The rows are grouped in 3 ways, from coarse to fine. Each group lies inside one group of the grouping before and may be the whole of it. The rows also spread widely along 11 directions, which tell nothing about the answers.
In the rows, 128 means zero.
Some rows, each with its group in each grouping after it:
[151  73 136 167 201 117 123  56 135 149 133 172  93 123 178 128 156  50
 144 177 125 117 102 100 116 110  88 143 151 138  79 120 173 159] -> Vakab mene q_589
[173 110 155 141 144 104 124 111 146 150 102 143 127 107 168 124 126 119
 163 140 117 101 112 134  63 121 128 153 125 180 116 106 122 128] -> nade ruk q_487
[167 132 162 139 151 105 139 110 136 155  84 131 162 121 124 122 115 149
 183 127  94 108 134 111  47 124  99 151 144 160 116  81 135 161] -> nade zalib q_498
[166 116 129 153  93 104  92 149 132 169  56 137 104  92 171 116 121 101
 158  97 170  88  97 184  69 154 153 158 100 128 126 114  83  67] -> nade zalib q_664
[158 136 155 131 116 155 104 128 127 174  53 137 106 127 186 127  71 127
 140 131 102 167 175 160 109  86 156 115 121 146  98 119 108 164] -> Tuve Pem q_628
[100 192 114 101 123 143 143 173 135 171 141 133 170 162 105  76 128 152
 136 104  86 132 136 153  71 182 117 125 132 118  86 164 131 214] -> nade ruk q_216
[ 90 157 149  65  97 111 167 163 158 159 153 141 146 153 161  84 137 131
 147 104 116 118 135 130 124 188 122 156 132 168 110 149  99 148] -> Vakab Sak q_647
[125 110 115  95 141 125 182 117 144 146 155 130 138 119 159 110 131 109
 157  95 109 164 172  82 159 134 104 145 121 163  97 157 124 157] -> Laro Doz q_835
[122 167 200 165 145 122 121 122 146 156  75 129 142 137 151  99 113 174
 143 142  90 130 121 146  62 109 139 106 150 164 122  55  57 134] -> Vakab Sak q_696
[171  83 104 156 141 118 120 123  93 177  74 158 119 103 132 157  94  93
 158 101 154 117 154 119  64 151 106 182  98  88 130 115 166 133] -> nade kevod q_940
[116 166 166  80  62 103 150 159 147 166  96 136 152 137 144  99 134 122
 164 109 156  88 122 156  74 177 107 148 133 120 117 117 108 132] -> Laro bobo q_486
[148  58 144 142 133  96 150  68 132 138 109 125  96  87 150 144 152  36
 194 146 165 111 121  73 167 123  89 167 182 139 116 110 161 134] -> Tuve Meto q_341
[149 146 127  88 129 138 136 135 115 165 155 195 133 166 197 133 127 104
 124 151 114 115 116 165  58 153 134 128 114 133 102 183 201 171] -> Vakab mene q_148
[ 89 132 134 108 153 118 204 112 146 136 188 140 161 147 129  88 167 103
 148 118 111 120 130  73 131 171  78 136 159 150  93 135 124 158] -> Laro bobo q_137
[106 135 165 106 158 124 167 112 142 140 175 179 129 181 187 116 150  79
 124 188 128 106 100 127 119 137 125 106 176 160 100 151 149 157] -> nade tiben q_918
[115 199 158 109  83 124 121 188 148 161  93 106 144 118 105  83 125 181
 134 100 117 115 120 201  77 178 145 136 140 130 115 106  68 158] -> Laro Doz q_365
[ 97 122 160 108 171 131 195 138 123 126 199 165 133 155 124 121 129 134
  97 142  94 118 135 111 136 165 127 158 168 171 117 122 137 189] -> Laro bobo q_891
[151 116 116 166 186 125 146  87 135 160 135 162 163 129 156 115 150 115
 153 123 104 117  97 106  35 132  91 124  98 127 101 124 131  92] -> furot refi q_360
[110 144  81 121 141 134 142 101 142 167 158 148 143 136 185  83 173  78
 157 115 118 151 115 109 112 147 102  97 115 115  66 192 133 133] -> Vakab mene q_214
[ 83 167 108 122 127 138 156 179 128 172 143 151 151 163 131  80 127 134
 113  84 122 131 130 149  99 197 135 134 115 121 102 147  66 134] -> nade zalib q_600
[171  87 135 149 125 120 147 140  87 133 115 127 110  73 112 179  95 144
 143 104 123 131 150 135 123 132 168 156 152 155 155 112 169 140] -> Laro Mimin q_131
[149 116 140 127 122 110 155 109 128 140  92  90 140  87 132 129 107 140
 201 101 110 154 172  84 141 107 129 133 157 171 123 105 107 137] -> nade kevod q_157
[154  81  83 162 188 115 141  75 146 130 176 112 116  70 160 109 182  77
 159 121 105 126  88  87 137 130 116 136 141 166  85 160 147  94] -> furot ler q_325
[131  94 204 112 153 100 195 123 132 134 147 172 137 143 145 155 105 137
 128 154 115  95 137  91 109 155 125 190 157 198 156  83 124 132] -> Tuve geg q_799
[ 98 142 131 160 186 132 107 131 149 144 162 139  95 142  99  75 180  84
 104 176 119  87  58 175 108 180 118 148 192 118  71 131 138 216] -> nade ruk q_216
[120 152 141 108  85  95 150 141 140 165 105 146 156 139 153  99 152  92
 178 113 171  85 100 138  76 181 108 136 141 114 119 133 116  99] -> nade zalib q_498
[155 111 101  73 150 150 131 164 130 153 158 140  88 119 140 124  91 129
 110 107  64 163 180 151 146 147 141 194 108 168  76 175 172 245] -> Laro bobo q_891
[106 109 132 167 187 105 152  77 146 129 185 161 122 133 162 102 204  58
 136 169 143  85  50 107 106 156 102 123 178 145 103 121 152 117] -> Vakab Sak q_696
[120 147 133 130 117 143 121 130 116 181  86 167 125 170 157 107 128  70
 150 140 152 122 135 147  87 140 101 108 152  78  89 148 141 172] -> nade zalib q_600
[119 165 163 164 149 111 137 134 161 159 116 136 152 130 122  78 146 159
 133 120 106 108  94 152  56 153 111 127 129 142 105  79  52 111] -> Laro Mimin q_131
[111 154 172 117 169 129 151 121 157 160 163 182 145 180 136  90 155 111
 116 177  92  91  90 138  53 168  84 162 154 131  86 123 156 203] -> Tuve Meto q_341
[131  86 131 119 134 121 167 139 129 152 144 176 104 132 194 129 112  96
 107 108 143 126 141 126 128 149 143 163  88 163 124 132  91  88] -> Laro bobo q_891
[132  73 135 183 155 120 169 117  85 161  85 158 133 106 116 158 100 106
 134  83 168 127 160  95 101 145 103 161 112  91 154  76 106  97] -> Laro Doz q_835
[116  59 125 209 183 140 143 120  86 168  85 154  99 105 102 148  81  94
 104  93 153 150 172  99 145 151 124 178 125  90 133  69  90 130] -> Tuve Pem q_628
[115 131  75 169 142 127 164 120 103 134 157  99 146  75 106 110 154 118
 149  74 128 138 118 102 122 159 136 108 152 125 118 138 121 101] -> Laro bobo q_137
[119 132 145 188 163 116 157 126  86 128 139 134 157  95 108 143 121 171
 120 106 118 114 106 126  84 154 172 113 159 148 162  83 106  96] -> Vakab mene q_589
[125 150 162 156 134 123 176 127  98 113 164 140 163 113 116 151 135 155
 124 144 122  92  86 139  80 159 179 105 196 159 161 111 161 113] -> Tuve Pem q_628
[155 137 131 155 122 107 106 117 130 145  87  75 128  62 119 115 130 152
 187  97 103 133 119 129 102 123 145 121 159 160 119  96 120 133] -> Vakab Sak q_647

New rows, each followed by its group in each grouping:
[138  72 128 156 143  90 155 109 143 124 157 122  95  70 142 125 162  88
 149 120 153 104  92 113 166 149 136 158 161 171 126 113 110  80] -> Laro Mimin q_131
[146 121 112 128 119 133 132 145 101 152 122 119 125  93 128 142 121 126
 142 101 120 126 132 147 115 152 157 134 144 130 126 157 154 125] -> furot ler q_325
[144 160  99 200 160 137 139 117 100 133 141  85 162  63  82 126 133 180
 146  96  74 146  99 125  75 131 171  92 166 149 131 111 129 127] -> Tuve Meto q_341
[ 97 151 100  89 118 101 139 153 162 154 189 140 128 125 146  71 192  94
 136 113 134  84  66 157 105 217 120 165 135 144  94 174 143 136] -> Vakab Sak q_647
[125  97 131 133 147 106 130  88 141 136 154 142  93 108 178 112 173  56
 153 155 148 111  90 117 154 137 120 131 171 152  93 144 145 128] -> Vakab mene q_589
[148 139 149 120 134 149 137 169  99 162 109 154 139 131 133 146  80 168
 112 113  87 133 159 165  71 144 160 145 119 138 131 134 143 156] -> furot ler q_325
[147 119 150 145 167 117 126 120 140 144 120 127 116 111 131 113 127 130
 145 144  90 117 119 136 105 129 134 153 164 175 103 102 124 172] -> nade zalib q_498
[ 88 163 184 111 125 145 163 144 123 150 133 168 142 197 167 110 116 121
 120 163 121 129 140 145 122 134 145  87 187 151 113 128  98 166] -> nade zalib q_600
[119 110 185 149 159 136 160 113 103 118 144 137 116 129 132 158 130 118
 120 172 118 108 122 125 149 122 155 114 222 162 138 107 152 147] -> furot ler q_325
[152 110 130 173 126 122 122 116 123 144  89 109 106  76 152 130 118 123
 156 107 132 147 130 137 133 100 158 105 141 149 122 106  89  90] -> Laro Mimin q_131
[156 113 127  69 127 114 166 126 157 144 153 135 140 122 190 110 121 116
 178 120  88 142 156  99 128 125 122 153 122 213  96 172 142 167] -> nade ruk q_487
[138 125 104 122 158 121 161 103 147 149 160 126 161 108 144 102 163 111
 168 108  97 123 117  92 101 148  98 131 133 141  91 159 152 125] -> furot ler q_325
[154  90 129 171 161 122 112 139 141 178  84 160  87 110 175 125  93 115
 110 111 122 132 131 148  93 141 144 183  74 148 119 100  61  87] -> Tuve geg q_799
[139  98  63 150 142 144 104 133 131 163 126 129  75  83 158 106 135  69
 120  98 135 147 121 154 151 157 150 158 109 115  81 173 129 132] -> Tuve Pem q_628
[151 117 131 129  92 135 110 141 129 161  79 136  90 102 202 128  92 100
 136 118 144 146 141 168 133 116 182 124 114 147 114 142  95  96] -> Tuve Pem q_628
[127 109 145 200 202 130 116 102 141 138 137 129  90 105 129 116 141 119
 105 164  95 119  87 136 114 129 141 136 172 161 107  89  93 139] -> Tuve geg q_799
[158 136 123 164 116 115 101 116 131 166  62 118 125  98 144 103 144  98
 180 110 151 104 101 152  68 136 118 125 139 106 103 113 113 115] -> nade zalib q_664
[140  98  78  80 110 105 145 168 123 171 144 149 119 112 118 123 139  73
 155  84 154  94 129 135 120 222 109 220 114 110 106 180 192 168] -> nade zalib q_498
[137  69  84 140 153 112 120 112 131 153 137 131  69  94 163 121 144  34
 144 124 157 130 119 119 184 143 126 159 145 129  86 161 142 141] -> nade tiben q_918
[181 103 127 153 150 116 140 133 104 131 110  98 133  64 128 154  81 176
 162  94  80 153 155 118 114 103 186 135 135 209 145 109 126 140] -> nade ruk q_216
[150 107 157  77 120 136 150 126 148 155 142 198 102 164 239 137 110  73
 119 168 129 122 133 152 115 126 151 149 114 179 104 170 160 141] -> Tuve Pem q_628
[138 120 180 163 113 114 174 114  75 138  84 126 158 108  92 189 101 139
 168 127 145 109 152  95  93 133 136 118 201 117 179  77 161 130] -> Tuve geg q_799
[142  62 140 178 209 108 137 122 116 168 121 183 100 131 119 139 114  88
 106 133 133 100 122 113  87 171  94 208 113 121 119  81 130 156] -> nade tiben q_918
[116 142  80 106 124 106 147 131 149 147 186 126 137 103 176  84 179 103
 146  97 128 117  79 134 121 186 137 132 119 159  93 181 118  92] -> Vakab mene q_148
[153 112 157 148 169 139 123 144 110 149 115 160 100 128 136 145  81 156
  99 147  95 131 139 165  90 126 171 162 138 172 130 104 127 175] -> nade kevod q_157
[125  87 160 161 158 149 131 127 100 148  98 142  81 117 121 148  80 104
 108 140 127 149 168 130 172 127 153 157 174 134 117  93 122 185] -> Tuve Pem q_628
[132 141 181 152 142 119 147 125 131 143  95 119 142 114 117 113 113 164
 141 122  99 123 140 129  86 125 120 136 149 150 120  62  81 151] -> Laro bobo q_891
[134  73 128 110 158 140 150 137 113 144 158 156  85 121 156 152 115  85
 110 137 117 132 150 129 179 148 149 176 150 157 111 163 165 163] -> furot ler q_325
[144 104 122 126 102 126 139 152  80 137 125 129 100  88 162 170  94 123
 135  98 143 137 143 146 148 137 202 130 148 167 162 148 156 111] -> Vakab Sak q_647
[134  95 109 158 166 132  92 127 147 178  94 145  80 126 153  89 122  70
 128 121 126 139 135 146 128 137 104 166 106 121  68 127  91 175] -> nade ruk q_216
[156  90 101 112 119 140 142 107 109 161 109 142 112 109 160 146 112  61
 170 117 137 154 174 103 148 125 116 145 141 109  95 167 200 180] -> Tuve Pem q_628
[161  71 110 133 180 117 136 111 155 154 135 131  99  85 144 114 117 103
 140 105  92 139 145 102 135 146 111 213 103 172  90 121 134 160] -> Tuve Pem q_628
[126 123 147 169 122 111 131  98 124 146  81 108 124 102 166 121 132  85
 175 130 158 132 119 115 137 101 135  80 177 132 114 104  82  92] -> nade tiben q_918
[156  73 153 185 167 129 106 126  88 149  81 132  73  85 121 169  88 119
 125 126 123 134 146 140 132 117 164 167 157 143 144  73 138 161] -> Vakab Sak q_696
[115 180  88 111  89 122 147 128 148 157 152 131 168 123 155  79 182  91
 166 110 143 103  80 143  70 183 120 100 133 102  89 184 151 109] -> Tuve Pem q_628
[ 88 172 173 159 124 133 131 136 138 169  79 148 142 168 177  85 120 115
 131 138 145 135 121 153  96 121 135  65 145 116 104  98  24  97] -> nade tiben q_918
[156 106 146  87 160 147 134 116 142 155 133 155 100 156 184 124 105  96
 148 162  77 158 172 119 147  97 122 146 155 185  72 161 170 235] -> nade zalib q_600
[128 146 143 119 126 141 121 108 159 169 110 170 115 162 213  91 149  71
 136 158 143 128 110 162  92 113 105  98 116 120  74 156 109 135] -> Laro Doz q_835
[141 122 119 128 126  91 157 109 140 149 130 131 155 112 163 115 149  94
 179 108 144 111 105 103  91 148 111 123 131 143 118 134 124  91] -> nade tiben q_918
[121 105 137  93 164 132 190 121 129 126 191 139 128 131 139 126 120 132
 127 125  75 149 164  87 161 134 126 157 156 191 103 142 150 200] -> Laro bobo q_891
[171 111 130 121  99 125 100 153 116 171  80 166  93 112 152 146 119  89
 127 124 170  89 112 202  64 164 129 176 104  90 121 139 174 144] -> Laro Doz q_835
[131 143 167 166 134 144  91 109 103 180  37 147 116 141 142 125  99 109
 151 144 131 146 158 149  86 102 109 101 152  77  97  92 115 185] -> Vakab mene q_589
[151 135 157 101  90 131 126 148 111 178  76 165 140 144 156 147 108 107
 152 127 145 102 145 162  63 149 119 142 128  92 122 144 170 140] -> furot ler q_325
[111 149 137 139 122  98 147 141 145 148 136 119 158 105  99  93 180 123
 153 104 143  65  71 142  72 210 103 157 150 111 120 115 112  90] -> furot ler q_325
[ 92 163  89 159 112 140 154 135 101 148 141 125 160 130 139 100 153  98
 152 101 155 132 108 129 108 154 149  59 160  98 115 172 116 107] -> nade ruk q_216
[161 129 114 131 158 141 140 141 121 140 153 132 120 100 155 125 107 154
 114 111  71 145 135 148  95 124 165 136 115 190 106 143 138 158] -> Laro bobo q_137
[117 149 127 149 129 135 118 122 125 154 135 167 110 150 171 108 158  68
 119 169 165  95  73 175  85 149 144 100 162 110 105 154 137 120] -> nade kevod q_157
[123 129 165 169 155  98 139 134 104 127 139 128 132  90  84 137 142 156
 121 131 130  77  77 147  87 185 153 155 185 145 151  74 137 135] -> Vakab mene q_589
[133 153 115 150 111 114 109 118 156 164 118 140 121 117 164  85 180  79
 153 131 154  97  65 175  74 154 114 105 132 102  84 148 112  96] -> Laro Mimin q_131
[126 109 153 140 129 127 166 108  82 138 123 148 133 131 153 163 110 105
 155 130 139 136 153 100 129 119 146 104 175 143 148 126 169 138] -> Vakab Sak q_647
[155 128 144 121 130 123 109 110 144 166  81 128 114 112 187 108 111 120
 167 126  99 157 150 132 114  98 126 126 120 159  88 126 107 152] -> Vakab mene q_589
[142 130  62 143 123 146 108 126 110 182 108 134 131 108 147 112 150  73
 154  93 137 131 124 147  90 159 112 115 111  63  83 189 164 121] -> furot ler q_325
[111 118 103  93 131 133 150 132 140 159 145 130 114 129 174 102 129  93
 157  98 108 171 162 104 175 142 126 142 130 154  89 169 125 169] -> Vakab Sak q_696
[149 142 131 159 129 154 141 122  81 156  84 118 159 110 128 154  97 149
 157 102 103 158 168 122  95 106 151  75 151 114 131 131 140 130] -> furot ler q_325
[124  88 128 138 160 109 156 140 123 162 141 159 129 120 107 128 143  98
 122 104 145  81 115 117  96 206  95 207 122 106 126 117 142 121] -> furot ler q_325
[153 127 144  47  51 110 149 176 139 152 122 133 108 110 173 135 109 120
 161 105 140 122 150 167 142 154 159 164 129 173 125 172 151 141] -> Laro Mimin q_131
[137 107 177 179 145 129 183  96  79 141  92 150 162 131 140 184  85 135
 155 133 128 143 166  74  94  97 139  93 170 137 172  79 127 104] -> Tuve geg q_799
[ 90 147 124 151 134 122 138 141 137 146 144 133 123 127 146  86 152 105
 122 127 148 112  89 149 115 171 142 120 154 132 108 129  71  99] -> nade kevod q_940
[124 138  95 149 126 115 106 121 136 163 102 105 121  86 133  88 153 106
 164  93 130 135 114 132 122 156 116 131 137 108  86 136 107 135] -> Vakab mene q_589
[130 192 116 147 136 153 116 159 122 141 145  96 147  95 112 102 137 191
 119 111  64 131  98 186  79 147 186  86 161 152 110 153 121 138] -> furot ler q_325
[159 120  97  78 123 134 171 130 130 161 163 173 149 140 183 131 116 117
 157 104  94 157 166 114  98 135 116 135  90 153  96 195 187 158] -> Laro Mimin q_131
[ 99 192 155 124 146 140 125 138 149 164 106 112 147 157 112  73 125 152
 145 137  73 152 142 144 108 132 110  97 175 129  71 118  92 223] -> nade tiben q_918
[170  90 101 120 134 115 116 140 147 155 127 135  95  90 197 116 116  97
 146 109 119 136 127 142 122 132 160 166  88 191 103 162 109 112] -> nade ruk q_487
[126 155 130  86 107 104 133 125 176 152 152 160 129 155 192  72 193  61
 158 157 150  66  57 164  75 176 107 140 144 144  77 175 145 130] -> nade zalib q_664
[114 197  88 148 120 142 112 106 142 186  96 118 170 135 171  62 159 114
 186  95 105 161 123 126  58 126  94  54 112  92  67 163 105 130] -> Vakab Sak q_647
[118 188 113 138 107 142 108 178 126 165 121 122 132 117 101  96 132 156
 118 103 112 121 104 205  79 175 154 116 140 104 103 146 117 161] -> Laro Mimin q_131
[146  70 150 160 206 124 137 110 129 146 141 166  94 132 155 132 112  98
 115 152 104 125 129 114 123 125 130 172 133 180 104 108 128 171] -> nade ruk q_216
[144 116 141 169 126 126 162 101  93 131  95  96 143  83 129 166 104 136
 176 113 118 156 157  81 135  97 156  92 185 150 150 104 130 111] -> Tuve geg q_799
[136 125  98 126 144 143 119 101 122 166 119 124 127 118 123 111 161  70
 173 127 117 130 138 116 117 141  79 128 163  79  69 169 196 193] -> furot ler q_325
[127 156 166 117 158 106 201 122 137 133 157 128 202 125  83 116 141 188
 157 110  81 102 123  93  50 166  89 152 152 159 132  87 148 178] -> Laro Doz q_835
[151 126 145 119  99 135 123 141 123 174  93 192 109 153 214 132 112  84
 122 139 165 119 127 183  70 130 140 127  92 118 116 148 124 106] -> Laro Doz q_365
[131 128 101 165 172 141 142 116 112 125 160  95 121  79  95 117 141 134
 136 114  81 150 129 115 143 129 142 119 180 155  96 128 143 183] -> Laro bobo q_137
[ 91 160  59 134 147 142 159 150 116 163 192 162 157 150 139  88 162 102
 110 103 132 122  96 141  76 204 129 121 114  93  98 194 140 128] -> nade kevod q_940
[183  72 100 170 161 120  95  89 126 146 116 134  64  66 161 136 153  58
 145 142 148 116  94 150 118 119 126 159 133 131  96 134 172 137] -> Laro Doz q_365
[131 151 125  92 152 115 151 146 150 154 148 111 149 121 110  95 123 152
 156 110  66 140 145 116 112 158 111 162 144 167  85 136 136 215] -> nade tiben q_918
[ 82 162 132 109 125 122 141 128 150 156 151 150 131 173 137  75 191  58
 147 157 156  87  82 146 114 184  87 117 195  98  74 160 142 178] -> nade zalib q_600
[192 100 106 170 141 105  91  85 131 155  71 106 109  68 147 126 139  82
 202 126 132 119 109 121  93 101 118 133 149 136  96 116 154 130] -> nade zalib q_498
[152  90 154 136 110  87 150 119 108 147  98 152 134 113 119 155 137  77
 179 130 184  63 108 118  76 168 104 171 164 110 148 104 187 135] -> nade ruk q_216
[120 136 204 119 134 111 177 126 142 142 117 134 150 136 137 125 103 157
 150 140  98 122 140 103 106 131 128 148 164 188 137  75  90 147] -> Tuve Meto q_341
[130  86  81 112 115 129 129 154 133 177 116 138  94 102 180 112 121  72
 132  73 155 142 150 136 163 169 134 174  82 120 100 174  95  84] -> furot ler q_325
[109 125 157 148 185 109 155  92 171 128 173 134 123 123 130  84 187 105
 128 159 118  93  70 122 116 153  97 147 171 164  93 101 108 146] -> Laro Doz q_835
[108 178 172 131 110 117 142 111 150 148 101 126 159 153 138  85 168 105
 181 151 140  97  93 133  87 136 101  88 196 123  98 112 109 150] -> nade zalib q_664
[111 120 161 133 178 117 142 129 127 143 159 157 119 135 113 119 134 130
 111 145 101 106 112 130 114 175 123 174 165 149 111 107 139 188] -> Vakab mene q_589
[171  94 102 134 179 119 152 114 131 160 135 137 144  90 108 129 110 139
 151  92  73 133 153  89  80 157 101 203 100 150 105 119 173 179] -> Tuve Pem q_628
[147  74  79 112 152 109 151 139 128 151 181 154 101  89 126 131 143  74
 121 101 136  97 108 128 129 213 124 230 112 135 107 167 196 152] -> Tuve Pem q_628
[121  64 138 138 183 125 146 119 126 142 139 133  76 117 131 125 116  84
 131 133 115 144 157  96 204 133 124 179 175 175  96 108 111 188] -> nade zalib q_600
[115 166 173  85 136 125 180 125 111 131 187 181 173 173 148 137 145 140
 130 168 101  97 107 132  71 160 132 112 186 156 126 154 207 193] -> Vakab mene q_589
[ 95 131 135 159 169 106 171 134 135 149 144 125 163 127  79  87 150 140
 140  93 113 101 112  98 100 195 100 168 149 136 119  85  78 139] -> nade zalib q_664
[119 173 147 157 121 112 159 134 117 139 111 104 186 115 107 105 128 172
 173 100 108 121 117 120  67 140 142  81 164 146 136 101  95 127] -> nade ruk q_216
[122 160 153  76  84 110 178 126 150 147 142 134 165 141 154 109 152 119
 183 125 124 120 132 120 112 144 104 109 159 147 107 155 149 148] -> Laro Mimin q_131
[115 179 175 124  84 138 142 184 100 159  85 155 160 162 156 128  80 161
 124 115 136 121 144 180  64 142 182  91 134 135 149 122  83 122] -> nade ruk q_216
[137  91 199 106 134 110 194  85 136 120 151 164 125 145 189 151 131  93
 167 174 129 125 139  87 159  91 119 119 190 198 126 115 152 139] -> Laro Mimin q_131
[163 121 146 109  78 109 116 144 124 171  49 136 113 112 165 139  94 110
 177 110 158 121 158 150  93 130 132 159 116 131 128 117 113 120] -> nade kevod q_157
[161 112 175 123 145 118 172 113 123 124 149 162 136 118 176 158 116 143
 131 151 115 110 118 129  86 113 156 130 140 196 149 117 155 119] -> Laro Doz q_835
[ 85 136 168 139 159 116 159 133 138 136 165 168 130 162 138 100 158 106
 107 167 145  83  82 142  98 179 124 144 176 143 123 109 100 136] -> nade kevod q_940
